The rows are grouped in 4 ways, from coarse to fine. Each group lies inside one group of the grouping before and may be the whole of it. The rows also spread widely along 15 directions, which tell nothing about the answers.
In the rows, 128 means zero.
Some rows, each with its group in each grouping after it:
[120 175 171 132 103 127 129 150 132 164 118 141  89 134 118 116 178 144
 137  81 128 143 154  80 190 140 129] | bup nizom dem J_88
[136 134 126 148  61 146  28  99 121 102  97 107 109 129 136 103 109 116
 134 118 115 125 139 146 116 154 109] | nuzug sop Fisa J_984
[101 182 181 131  78 142 163 124 115  67 143 140 157 138  87 115 132 143
  79 122  88 118 177 170 103 137 155] | nuzug vapo mizuz J_208
[122 215 147 131 116 159  80 122 174 146 125 144  86 116 146 127 165 159
 115  88  99 187 149 146 163 179 146] | bup mefop tura J_711
[105 246 107 118 128 136 101 145 197  87 126 163 136 132  99  28 167 169
 135 134 170 121 149 113 159  92 121] | nuzug sop pime J_830
[143 162 210 132 127 115 158 120 109 122 177 156 144  85 142 153 185  97
 112 132  73 121 196 168 176 141 144] | bup nizom Boro J_353
[137 119  55 153 154 118 118 151 118 170 131 125 102  93 111 129 104 117
 166 168 161 153  82 121  94 115 140] | bup nizom Boro J_777
[116  96 121 139 113 132 140  95 184 137 137 167 162 126 175 176 190 114
 175 138  79  86  89 118 143 123 105] | bup nizom koso J_30
[137 133 111 137 111 148  50 148  95  80 100  79 134 162 125  89  95 173
  85  77 140 126 154 134  61 115 165] | nuzug nal Nozev J_65
[162  97 121 131 127 131 131 124  65 100 110  78 132 100 167 175 124 129
 126 163  53 178 133 164  77 134 156] | nuzug sop pime J_536
[140  98 119 114 111 139  75 118 153 127  98 100 113 174 163 120  74 146
 124 107  97 156 109 122  92 165 120] | Divos Lekit roge J_91
[115 186 151 116 140 129 163 115 164  83 137 149 154 141 117  83 130 145
 102 149  95 152 155 160 140 139 136] | bup mefop tura J_938
[118 146 100 161 127  97 131 103  96 141 160 112 122 134 126 129 153 137
  67 129 115 131 174 185 107 132 144] | nuzug nal Nozev J_818
[ 74 169 162 174 109  60 117 125  87 134 152 161 147 133  72  82  80 117
  74 128 153 151 148  90 107 140 128] | Divos furo Piva J_906
[112 158 152 155 113 140  40 107 109  98 174 141 108  95  86 126  73  91
 100 160 139  73 145 182 119 114 174] | Divos Lekit Gemom J_809
[154 153 177 107 137 108 129 155 113 114 187 152 139  74 125 153 116  93
 126 158 112  93 155 173 126 114 167] | Divos Vigi per J_896
[124 168 116 140 106 104  45 148 146 137 129 143 116 106 111  88 100 129
 142 105 175 129 122 119 118 146 141] | Divos Vigi sodaz J_742
[139 143 133 125 162 131 112 100 152 123 157 122 126 130 179 143 159 140
 100 144  75 147 148 174 138 139 129] | Divos furo lamis J_743
[131 221 100 108 119 124 110 135 183 139 125 153 112 120 158 125 144 146
 107 131 109 188 121 152 115 150 112] | bup mefop sigi J_981
[ 68 150 136 124  71 103 134 147 104 108  92 110 110 164  46 121  84 154
 106 107 143 108  98 111  89 113 193] | bup mefop sigi J_879
[141 111 108 163  49 157 148 119 140 105 116 127 150  69 121 135 166 119
 199 124 118 132 125 192 104 192 145] | nuzug vapo Tupi J_520
[123 103 115 190  65 146 135 131  89 118 100 121 156 111 112 103 123 129
 153 103 126 180 131 109  76 185 119] | nuzug vapo Tupi J_520
[128  91  93 171 158 107 130 101 107 150 124 104 103  78 114 128 106 129
 172 184 110 184  97 166 127 175 166] | nuzug vapo mizuz J_208
[106  95 113 163  65 146 175 123  85 114 146 126 150 151  68 131 133 104
 111 117 147  50 142 148  85 100 140] | bup mefop tura J_711
[ 99 169 112 138 171  78  38 117 124 109 162 140 146 116 126 120 121 130
  83 138 150  74 130 138 117  64 173] | bup nizom koso J_30
[131 119 171 131 152 126 179 173 105 162 165 143 113 140  84  89 120 135
 144 115 160  97 161  83 164 118 156] | nuzug nal Nozev J_65
[ 83 115 174 138 120 109 214 135 118 113 140 131 155 148  87 139 186 165
 137 105 107  78 144 117 153 113 194] | nuzug nal Nozev J_65
[111 139 138 140  87 136 114 146 145 130 139 142 132 102 125 170 142 145
 149  90 118 116 120 156  96 164 188] | nuzug nal Nozev J_818
[134 147 102 147 133 129 138 150 141 150 186 172 133  68 120 144 145  91
 164 177 159 100 116 142 118 106 122] | Divos furo Piva J_906
[135 106 146 148  63 166 150 116 115 156 139 128  78  86 119 194 152  97
 179 150  81 117 120 176 150 176 151] | nuzug nal Nozev J_818
[104 194 144 142 162 157  87 104 155 131 150 145 103 163 128  74 119 159
  76 129 100 174 157 121 151 148 124] | nuzug vapo Tupi J_520
[ 88 162 109 181 103 148 155 146 136 144 137 175 146  96 109 149 159 134
 149 135 119 171  95  97  93 145 127] | Divos Vigi sodaz J_742
[103 203 105 142  53 167  72 136 179 110 130 172 129  89 119 158 136 137
 144 121 120 135  96 159  73 155 142] | nuzug vapo mizuz J_208
[152  93 127 121 170 101 143 129 119 116  99  98 162 121 181 127 168 147
 157 131  85 159 122  97 141 119 137] | bup mefop tura J_711
[102 164 105 158  88  79  70 101 121 133 125 148 136  77 139 177 103 100
 112 150  98 173  90 164  77 166 142] | bup mefop tura J_938
[108  88 120 179 134 127 107 100  99 124 112  96 117 105 115 144 117 154
 151 123  99 170 114 158 108 178 205] | nuzug sop pime J_536
[108 151 131 135 124  90 124 102 178 134 178 171 140 123 110 109  76 113
 112 147 133 126 127 194 107 179 138] | Divos furo lamis J_743
[ 96 221 108 103 101 107  80 148 199 109 107 171 165 121 164 146 176 162
 126 101 113 140  89  93 100 107 128] | bup mefop tura J_711
[ 94 147 173 124 117 107 171 168 110 114 127 123 128 131  65 111 135 171
 143  93 143 110 145 111 136 121 217] | nuzug sop pime J_830
[134 102  97 143  82 151 131 145  88 116 107 109 128 113 119 173  90 113
 135 145 109 146  93 148  46 134 148] | bup mefop sigi J_981
[ 66 172 124 173 181 110 124 101 125 114 159 147 115 111  56  97 109 138
 105 187 131 134 118 154 146 107 192] | bup nizom Boro J_353

New rows, each followed by its group in each grouping:
[129 154  76 136 155  54 121 111 124 150 127 110 136 144 148  94 151 147
  83 124 140 153 148 152 119 125 122] | bup mefop sigi J_981
[102 133 168 137 126 187 203 162  84 122 152 119 104 169  82 145 147 159
  96 123  94 108 158 104 124  92 176] | nuzug nal Nozev J_818
[130 129  96 101 151 127  87 113 168 132 131 107  89 168 124 104 107 143
 130 158 136  79 107 141 148  90 139] | Divos Lekit Gemom J_809
[ 92 132 151 180 147 155  85 111 125 158 157 163 103  91 122 174 109 117
 134 141  92 157  96 119 130 156 172] | bup nizom koso J_30
[113 178  70 127 130  51  99 118 150 139 107 120 139 116 152 107 149 158
 122 142 127 176 106 129 110 135 124] | nuzug vapo Tupi J_520
[138  54 100 159 123 111 109 108  89 141 113 109 136 115 149 151 105 103
 166 159  97 138  94 115  96 134 123] | nuzug sop pime J_830
[105 128  85 197  95 138  77 134  95 139  99 124 138 105 120 129 135 136
 136  95 145 173 101  91  74 146 140] | bup mefop tura J_711
[138 136 124 160 129 161 117 155 149 133 163 159 133  83 100  98 152 122
 179 105 182  87 145 141 142 131 160] | bup nizom koso J_30
[154 102 143  74  66 120 142 140 180 131 105 124 121 168 144 121 109 130
 177 104 110  87 114 130 131 158 115] | nuzug nal Nozev J_818
[154 173 138  69  77 110  99 132 179 149 119 124  75 133 145 142 126 126
 138 117 110 109 127 169 156 147 130] | bup nizom koso J_30
[131 122 135 161 124 135 180 150 138 167 164 160 111  99  70  90 110 114
 185 141 175 124 134 127 155 162 143] | Divos Lekit Gemom J_809
[118 145 130 149 112 145  63 109 113  70  90  87 117 117 114  93 128 159
 128 133 107 140 137 155 129 133 173] | nuzug nal Nozev J_65
[141 162 117 148 164 165  93 148 121 147 191 123 102 111 138 142 177 151
  92  98 150 105 182 171 123 107 175] | Divos furo Piva J_906
[139 149 133 137 132 214  70 125 108  95 127 120  94 134 125 113  84 110
 105 167  95 146 127 127 110 107 119] | bup mefop sigi J_879
[103  96 114 176 101 132 124 107 150 151 155 171 142 115 107 134  75  95
 155 151 132 134  86 132  85 175 114] | Divos furo Piva J_906
[104 137 106 139  85 156 108 117 165 118  98 128 113 149 111 119 129 143
 157 142 119 115  85 104 124 120 120] | Divos Lekit Gemom J_809
[112 120  90 115  89 110 116 101 179 104 102 118 126 118 116 120 145 137
 193 163 123  84  79 161 143 128 149] | nuzug vapo Tupi J_520
[153 185 123 100 133 181  78 154 132 145 196 156  86 122 144 166  58 102
  73 160 103 132 138 175  65 121 131] | nuzug vapo Tupi J_520
[127 148  67 155 140 105  15 111 142 121 132 147 156 122 176 104  94 113
 110 153 130 144 102 112  69 114  85] | nuzug nal Nozev J_818
[127 139 101  93  70 124 145 105 166 109  79 107 126 191 157 130 134 147
 109 138  66 139 104 135 104 123  82] | bup nizom koso J_30
[ 91 145 189 122  92  74 136 140 113 119 111 143 152 135 128 147 120 141
 122 110  79 144 119  78 120 144 153] | nuzug nal Nozev J_818
[174  79 163 133 124 166 129 105  97 152 171 134 104 118 156 148 132  68
 145 172  80  91 158 140 163 130  82] | nuzug vapo mizuz J_208
[124 153 102 133  75 128 148 152 101 138  91  97  85 112 105 154 149 146
 144 148 108 163 101 123 108 125 142] | Divos Vigi per J_896
[109 119 100 219 103 151 137 122  80 138 100 117 154 136 122  94 187 151
 115  74 139 185 154  87 101 155 110] | bup mefop sigi J_981
[152 114 129 106 163  49  64 150 128 167 116  85 104 122 164 126 129 174
 151  69 146 137 139 130 142 154 199] | nuzug sop Fisa J_984
[130 145 100 119 178  61 128  90 130 151 143 117 108 165 126  64  94 117
  81 175 131 143 145 150 152 120 102] | bup mefop sigi J_879
[160 155 149 112 114 127  95 148  99  88 126  94 127 157 125  57 112 144
  88 100 138 115 200 141 123 118 132] | nuzug nal Nozev J_818
[148  61  98 150 131 178 104 103  92  95 103  74 137 161 167 144 110 146
 115 130  64 155 128 150  61 131 137] | nuzug sop pime J_830
[144 124 123 124 162 125 166 181  95 127 152 109 125  89 109 158 123 145
 142 146 125 134 124 150  92 107 204] | Divos Vigi per J_896
[102 190 123  93 131  97  99 127 133  91 130 102 103 146 101 119 113 164
  86 153 115 103 138 176 118  87 187] | nuzug sop Fisa J_984
[125 165 131 138 154 189 112 131 144 154 189 164  98 113 143 160 149 119
 118 158  95 125 132 136 137 116 132] | nuzug vapo Tupi J_520
[134 137 156 150 123 228 117 123 123  82 146 139 140 154 149 133 102 128
  86 145  58 168 143 129  75 137 100] | Divos furo lamis J_743
[110 123 102 167 129 134 167  80  89 116 147 117 121 149 102 123 113 108
  73 196  84 136 139 172 107 108 113] | bup nizom koso J_30
[158 102 141 172 155 156 162 116  82  90 115  97 134  78 123  94 134 121
 168 192  90 190 146 141 151 146 137] | Divos Lekit Gemom J_809
[ 78 142 139 119 105  74 142 112 182 159 164 175 135 167  92 134  91 128
 105  97 145  77 113 160 114 159 165] | bup mefop sigi J_981
[147 148  93 169 120 226  91 136 111 146 141 126  79 124 129 112 158 126
 137 139 130 140 148 116 128 109 101] | nuzug sop pime J_830
[144 104 121 118 119 128 157 172 101 128  85  88 126 138 149 140 179 161
 165 120 112 146 107  55 123  94 125] | Divos furo lamis J_743
[140 153 151 143 117 158  73 111 108 105 165 126 116 122 120 118  80 119
  76 125 104 133 175 201  92 162 154] | nuzug vapo mizuz J_208
[127  86 130 169 107  80 158 160  37 149 128  90 116  98  69 123  94 121
 138 124 167 143 135 121  94 144 177] | Divos furo lamis J_743
[105 122 114 147 151  88  96 109 109 134 111 132 127 103 149 154 135 110
 148 193  88 142  71  75 142  86 120] | bup nizom koso J_30
[ 70 147 183 147  92 109 136 124  81  90 105 125 150 174  74  98 135 144
  85  99 113 100 146  63 136  92 150] | bup mefop tura J_711
[128 189 101 158 107  80 108 111 112 112 111 116 120 103  97  43 104 129
 107 164 144 191 158 166 126 163 114] | nuzug nal Nozev J_65
[115 112 108 184 157 179 166 135  85 138 151 105 116 142 103 135 147 160
  98 125 119 149 149 131  98 116 169] | Divos Lekit Gemom J_809
[148 161 142  92 128 131  54 128 167  91  99 138 138 138 177 103  84 125
 137 167  74 164  96  91 118 121  83] | Divos Vigi per J_896
[ 94 198 165 125  49  63 141 115 128 143 139 172 138 135 113 136 123 109
  83 127  98 140 143 122 115 156  91] | nuzug vapo mizuz J_208
[155  83  74 125  93 120 149 134 183 132 121 113 155 131 152 123 174 150
 189  87 157  92 116 172 103 159 132] | Divos furo lamis J_743
[ 81 187 126 150  99  59 111 135  78 129  98 132 122 107  89 123 115 123
 103 157 127 173 102  77 118 109 139] | bup mefop tura J_938
[113 133 104 147 112  64  39 113 124  95 128 119 149 122  89  55  71 116
 123 135 193  84 127 141 103 115 140] | Divos furo Piva J_906
[114 146 127 139 119 186 134 152 125 133 179 152 107 164  79 126  53 128
  77 129 131 117 133 148  58 125 147] | Divos Vigi per J_896
[186  75 129 139 147 131 117 129 103 185 152 137 115 105 196 150 125  79
 161 161  90 148 130  99 141 145  68] | nuzug nal Nozev J_65
[139 201 154 100 132 162  96 125 114  96 190 142  94 108 113 143 106 102
  71 195  92  91 166 198 125  84 144] | nuzug vapo mizuz J_208
[ 80 125 130 181 182 128  96 126 107 120 157 160 156 128  90  92  77 133
 117 158 136 133 106  72 100 104 151] | nuzug vapo mizuz J_208
[115 118 109 170  98 121  50 144 136 122 135 144 166 100 110 114 123 138
 152  43 193  87 127 137  79 153 188] | bup mefop tura J_711
[129 132 122 122 140  61  88  90 133 147 140 118 123 122 176 159 127 125
 108 145  80 144 131 172 123 150 138] | nuzug sop Fisa J_984
[113 144  75 155  81 188 104  92 162 110 115 107  93 158  93  77 136 155
 131 125 136 117 133 184 121 153 131] | nuzug vapo Tupi J_520
[145 143 158 120 100 223 122 155 157 111 147 163 144 161 174 154 107 134
 109 101  63 151 137 115  66 152 104] | nuzug nal Nozev J_818
[136 220 211  99  88 134 128 162 134  78 153 158 147  90 125 137 141 130
 102 116  85 137 178 166 124 143 162] | Divos Vigi per J_896
[107 162 161 135 145 108 105 136 151 107 116 153 155 120 133  97 128 147
 144 137 113 155 112  68 145 124 134] | Divos Lekit Gemom J_809
[144  80 135 119 215 103 145 163  98 145 146 100 129 156 129 104  99 152
 130 139 139 115 128  69 134  77 165] | Divos Lekit Gemom J_809
[123 164 136 141 128 123 100 158  93 117  91 108 104 106  99  85 113 142
 141 133 142 178 122  84 136 124 156] | bup mefop sigi J_879
[105 148 161 143 102 163 107 165 139  91 124 149 150 123  90 108 112 154
 149  95 137 119 118  98 100 130 173] | Divos Vigi per J_896
[ 86 146 150 121  97  52 105 135  90  94  95 117 146 130  92 130  85 132
 108 139 117 118  97  94 100  94 172] | bup nizom koso J_30
[120 161 126 127 154 145 152 153 129 127 183 149 114 133  78 104 110 123
 111 168 158  77 142 132 129  72 149] | Divos Lekit Gemom J_809
[168 232 125  78 113 148 106 162 161  80 110 114 110 129 137  45 163 157
 119 144 135 139 181 143 161  98 102] | nuzug nal Nozev J_65
[ 72 209 154 114 146  78 110 118 171  86 127 163 173 130 146 150 126 170
  76 128  65 172 108 136  97 129 177] | bup nizom koso J_30
[138 188 127 161 159 174 129 166 117 163 180 150  75  75  92 120 127 132
 129 148 146 174 151 151 136 145 165] | Divos Vigi per J_896
[177 102 148 132 151 190  75 152  78 124 152 131 108  89 149 146  96  70
 156 176 113 108 126  97 131  85 114] | bup mefop tura J_938
[103 161 123 127 135  32 151 125 132 142 152 149 141 138  88  79  88 124
 101 157 150 127 129 131 123 126 128] | Divos Vigi per J_896
[127 102 150 133  83 139 119 160 146 123 164 152 157 105 103 138 145 128
 179  59 172  34 142 150 112 145 195] | nuzug vapo Tupi J_520
[ 82 138 183 197  93 168 165 151  98 112 155 164 159 122  62 106 154 149
 125  68 144 112 172 108 115 156 182] | nuzug nal Nozev J_65
[147 204  83 142 148 147  63 156 101 124 129 102 106  70 172 158 156 166
  91 131 101 223 142 164  72 137 168] | nuzug vapo Tupi J_520
[ 96 150 119 159 133 145 105 109 100  68 126  98 135 133  92 111 137 154
  89 154 116 111 140 154 108  85 178] | Divos Lekit Gemom J_809
[ 83 152  99 172 107 109 119 127  48 136 108  94  86 157  52  97  88 136
  65 142 153 148 128 109  97 101 151] | bup mefop sigi J_981
[ 92 109 160 150 139 115 173 152  68 113 107  95 126 140  87 131 121 172
 123 124  97 157 126  90 114 123 205] | nuzug nal Nozev J_818
[100 165 179 121 147  63 170 104 119 108 153 160 152 129  92  88  89 103
  94 183  98 135 145 132 157 126 132] | bup mefop tura J_711
[126 150 143  92 146 153  67 132 155 114 154 138 105 185 132 109  71 134
  86 140 112  78 128 120 118  88 130] | nuzug nal Nozev J_65
[130 133 117  92 106  75 149 117 167 160 147 141 132 194 137 107 112 121
  92 102 135  85 144 149 119 133 101] | bup mefop sigi J_879
[107 125 135 122 134  72 202 128 154 168 193 182 153 141 121 145 134 102
 122 158 129  84 121 123 127 116 104] | Divos furo lamis J_743
[116 133 169 118 157  81 110 114 131 111 164 148 150 100 127 132 154 102
 138 148 122  57 139 142 177  93 170] | bup mefop sigi J_879
[128  95 157 154 110 147 132 151  57 148 173 131 101  92  92 195 113  85
 128 130 126  73 136 148 109 106 189] | bup nizom dem J_88
[164  60 116 136 117 145 136 129 106 128 122  80 136 157 165 136 157 148
 136  84 104 109 159 151 104 144 145] | nuzug nal Nozev J_818
[ 84 201 119 138 106  76  91 140 100 139 110 148 124 110 131 161 115 136
  90 163  91 194  86  70  82 112 118] | nuzug vapo mizuz J_208
[ 86 144 192 172 129 151  86 131  93 111 163 171 126 106  79 114  96  94
 129 164 130 104 120  66 148 102 136] | Divos furo lamis J_743
[ 97 201 127 169 136 123 119 103 171 129 157 184 136  74 131 115 171 117
 140 181 109 176 120 136 159 152 103] | Divos furo lamis J_743
[124 168 139 109 121 144  87 149 113  78 126 105 127 139 106  98  99 156
  97 122 124 118 147 141  97 104 175] | nuzug vapo Tupi J_520
[158 120 106 138  40 151 115 117 139 147 116 112 109 154 132 105 151 116
 131  65 148 104 166 173 119 176  97] | bup mefop sigi J_879
[112 114 120 182 111 121 120 129  85 113 142 121 132  90  63 101 115 111
 149 151 173  88 134 139 122 111 168] | Divos Lekit Gemom J_809
[110 112 128 154 110  90  91  80  84 106 144  95 112 139  90 106  84 114
  85 149 120  90 158 199 120 136 171] | nuzug nal Nozev J_818
[158 178 125 105 139 135 113 110 179 113 122 143 121 119 152  67 149 113
 156 175 113 141 140 136 192 127  77] | bup mefop tura J_938
[155 119 101 164 111 169  81 149  88 139 115 102  91  87 124 137 118 120
 157 144 128 166 112 125 101 137 136] | Divos Vigi per J_896
[121 110  74 193 115 159 117 101  79 162 151 127 115 123 140 152 137 103
 100 161 101 161 123 129  80 130  90] | nuzug vapo Tupi J_520
